There are 4 ways to turn a row about zero (a turn may also mirror it). The second row of each pair is the first, turned, with some noise. The first 40 pairs use one turn. New pairs use 3 turns, one after the other, and a turn may come again.
In the rows, zero is written as 128.
Known pairs, each followed by its turns in order:
[ 68 131 101 121 110 140 118 165 159]
[ 76 104 105 156 163 128 117 117 161]
k40

[111  61 157 150 125 168 205 137 138]
[215 155 148 131 106 139 115 171 178]
k431

[144 165 157  49 145 140 149 118  49]
[ 91 111 137 184 169 133 181  86 199]
k349

[125 109 123 104 142 149 135 119 151]
[149 109 115 136 106 143 129 145 120]
k431

[122 106 137 119 125 123 125 106 132]
[147 150 128 120 144 130 152 126 120]
k349

[136 147  89 176 134 143 122  64 142]
[ 92 118  84 134 122 194 114 131 169]
k207

[120 143  99 143 126 144 100 117 128]
[112 107 133 102 128 157 128 142 149]
k207

[125 119 171  89 138 120 115 119 201]
[135 103  96 205 133 141 126 165 120]
k431

[179 129 135 122  49  93 150 126  83]
[144 110 121 163 118  67 164 183 178]
k349

[126 160 124 119 130 140  93  93 173]
[ 95 186 121 125 131 156 105 119 131]
k40

[178 134 122  94  66 129 147 121 117]
[134 185 159 138 136 149  82 161 105]
k207

[152 125 101 163  85 127 136 202 128]
[139 110 192 106 170 100 171 131 158]
k431

[137 142  93 178  75 104  87 201 137]
[125  98 100  61  79  93  90 181 152]
k349

[130 123 181 161 131 141 127 136 207]
[ 78 147 162 172 102 161 118 170 130]
k40

[167 128 166 141  49 102 132 108 143]
[181 146 115 148 117 113 146 205 161]
k349

[120 123 140 104 153  93 135 138 132]
[123 145 141 162 111 129 136 134 101]
k431

[143 114 106 116 160 128 160 127 136]
[133 112 103 136 104 117  95 117 109]
k207

[145 140 207 165 168 153 155 134 142]
[131 182  87 145 135 108 138 197 169]
k431

[140 113  84 109 104  82 136  97 145]
[148 122 159 170 104 171  97 124 128]
k207

[122 100 134 123 175 138 130 172 115]
[129 105 122 111 103  69 133 121 119]
k207

[163 163 120 134 139  87 137  49 151]
[136 128  84 189 146 181  94 145 157]
k207

[ 91 114 128 105 101 207 140  96 161]
[ 85 124  83 127 167 147  79 193 116]
k40

[141 100 171 143 107 130 167 130 121]
[134  91 150 133 114 146 149 173 100]
k40

[126 114 198 120 138 115  92 124  61]
[ 97 142 144 170 155  68 182 162 132]
k207

[129 163 127 144 129 165 179  86 133]
[163 156  93  88 142 123 100 159 109]
k431

[149 112 129 133 135  70 125  54 123]
[142 169  84 152 137 162 123  63 103]
k431

[105 174 148 144 132 131 136  82 135]
[112 156  89 119 150 138  89 148 114]
k431

[129 122 117 124 109 129 171 127 137]
[107  99 140 102 139 130 123 141 118]
k40

[143 180  70 126 127 140 136 125 166]
[154 109 116  90 134 180  69 138 141]
k207

[ 80  77 150 156 143 207 129 109 141]
[101 122  91 179 143 105  96 207  98]
k40

[121  96 116 122  93  94 142 164 127]
[149 121 121 108  89  81 138 131 135]
k349

[130  85 116 157  75 122 133 141 147]
[ 96  88 121 111 103 128 148 167 157]
k40

[ 96 137  87  83 133 131 133 117  95]
[145 122  98 108 184 103 117 106 129]
k40

[ 93 141 100 152 172 157 123 130 125]
[ 83 119 151 105 131 152  99 108  99]
k349

[132 115 134 123 131 129 116 117 137]
[126 133 133 140 120 123 123 114 142]
k207

[141 125 134 178 207 109 119  96 130]
[139 105 143 134 194 134  75 122  82]
k349

[132 118  69 104 104 141 166  84 119]
[ 86 159 142 164 109  95 160 137  91]
k349

[102 136  79 136 121 103 176 128 110]
[107  94 127  95 144  93 142 100 107]
k40

[116 166 154 131 122 110 109 207 147]
[ 78 113 177 161 154  90 148 173 130]
k431

[101 118 105 103 126 163 122 170 115]
[ 89 110 118  98  88 135 155  98 128]
k349

New pairs. What belongs after each?
[ 94 175 126 148 122 139 108 127 111]
[142 108 127  70 104 129 127 133 124]
k349 k431 k349

[137 106 177 183 130  70 139 134 176]
[ 48 109  88  97  96 164 138 159 132]
k207 k207 k349

[165 142 115 135 100  49  49 131 124]
[186 210 111 149 174 163  84 137 121]
k349 k40 k349

[128 168 105 123 180 129 129 118 158]
[ 88 169 121 130 107 144 101  97 106]
k207 k431 k207

[124  89 153 135 149 107 125 148  49]
[127  88 137 181 180 108 119 161 105]
k349 k349 k349

[134 207 115 130 129 136 139 126 126]
[157 139 100 136 163 170  86 117 151]
k349 k349 k40

[135 136 108 175 118 116 115 138  95]
[174 120 144 153 140 107 126 140 133]
k349 k207 k349

[ 94 127 122 134 140 122 121 116 116]
[126 104 133 118 110 114 150 136 109]
k40 k207 k349

[148  49 166 156 207 131  93  80 129]
[115  52 144 197 161 183 182 111 150]
k40 k349 k431

[138 123 128 116 146 180  62 156 161]
[150 144  89  72 145 158 157 162  93]
k431 k207 k40

[143  86 114 122 132 150 121 174 135]
[120 134 102 102 143 116  80 111 108]
k207 k40 k207

[130 122 121  55 173 129 140 180 111]
[152 111 146 162  73 111 181 101  84]
k431 k40 k349

[119  84 117 108 131  76 141  81  88]
[168 135 163  94 124 103  72 165  90]
k207 k207 k431

[102  98 117 151 103 148 103 122 126]
[118 127  91 150 141 158 105 122 111]
k431 k207 k431

[143 146 116 166  97 132 137 120 136]
[159 149 122 145 145 113 113 140 101]
k349 k207 k207

[108 194 108 159 102 204 131  67 207]
[101 225 168 121  44 124 148 121 184]
k431 k40 k40

[172 139  49 135 102 128 163 182 137]
[169 108 128 135  99 158  92  55  76]
k349 k40 k207

[128 147 128  58 155  49 144 182 159]
[126 192 100 159 144 164  55 118 187]
k431 k431 k349

[125 141 118 135 158 132 104 158 117]
[135 149 112 103 110 115 116 132  89]
k349 k349 k431

[ 51 134 115 136 116  82 118 129  86]
[171  56 124 100 133  89 148 104 135]
k207 k40 k349

[ 91 150 150 132 125  90 116 135  97]
[110 147 133  71 138 151 111 111 135]
k431 k431 k349

[129 117 109 131 139 133 146 119 133]
[122 105 130 141 134 118 128 124 114]
k349 k207 k40

[170 128 144 148 141 138 124 105 144]
[148  89  95 133 115 132 141 136 132]
k207 k207 k431

[154 119 154 123 149  97  82 207 135]
[114  78 122 135 106 180 119 181  80]
k349 k349 k207

[147 122 125 146 113 128 133  92 123]
[112 127 105 140 132  99 124 106 109]
k431 k349 k40

[175 119 122 175 112 128 162 119 124]
[180 160 114 141 121 147 101 112  97]
k40 k349 k207

[106 129  98 143 119 166  98 150 109]
[120  96 101 120  93  94 122 110 140]
k349 k40 k207

[147 124 156 118 148  87  95  92  57]
[114 114 125 127 219 128 146 161  91]
k349 k349 k349

[125 129 143 143 145 158 161 108  86]
[143 110 158 108 167  98 142 112 113]
k431 k431 k349

[137 127 153 104 150 158  76 107 133]
[153  86 163 130 112  80 132 110 127]
k349 k431 k431

[207 122 124 112 132 173 100 192 109]
[144 147 112 153 129 121 117 101  24]
k40 k431 k349

[108 105 118 131 118 132 115 134 143]
[142 131 136 102 126 131 117 151 129]
k40 k207 k40

[ 87 151 125 115 176 161 156 131 129]
[154 145 154 135 124 154 109  70 112]
k431 k349 k207

[196 141 130 118 151 113 162 158 136]
[178 130 148 114 164 145 161 179 112]
k431 k40 k40

[193 148 127  97 115 136 107 126  52]
[111 141  85 129 121  87 103  37 145]
k349 k349 k431

[152 125 130 148 149 130 132 136 131]
[118 122 137 145 100 133 136 131 120]
k40 k40 k349

[144 100 153 110 130 127 125 150 126]
[126 144  97 124 123 126 159 147 122]
k431 k431 k431

[156 108 150 119 130 187 130  86 136]
[146 140  93 106 123 160 162 177 146]
k431 k207 k349

[119 154 123  76 167  90 152 147  73]
[116 140 171 136 117 128  85  92 197]
k349 k40 k349

[127 121 188 120  70  81 113 122 118]
[ 89  78  89  72 149 138 110 117 135]
k431 k431 k207

[106 110 144 199 108 158 125 118 119]
[126 108 148 116 159 163 185 147 162]
k40 k349 k40

[142  56 170  91 142 145 163 146 140]
[201  86 107 124 132  84 147 134 158]
k207 k349 k207

[116 118  49  71 143 143 139 132 136]
[148 188 119 102 119 135 127 169  69]
k207 k431 k349

[126 103 156 115  92 113 142 110 156]
[167 139 139 102 122 161 107 101 132]
k431 k207 k207

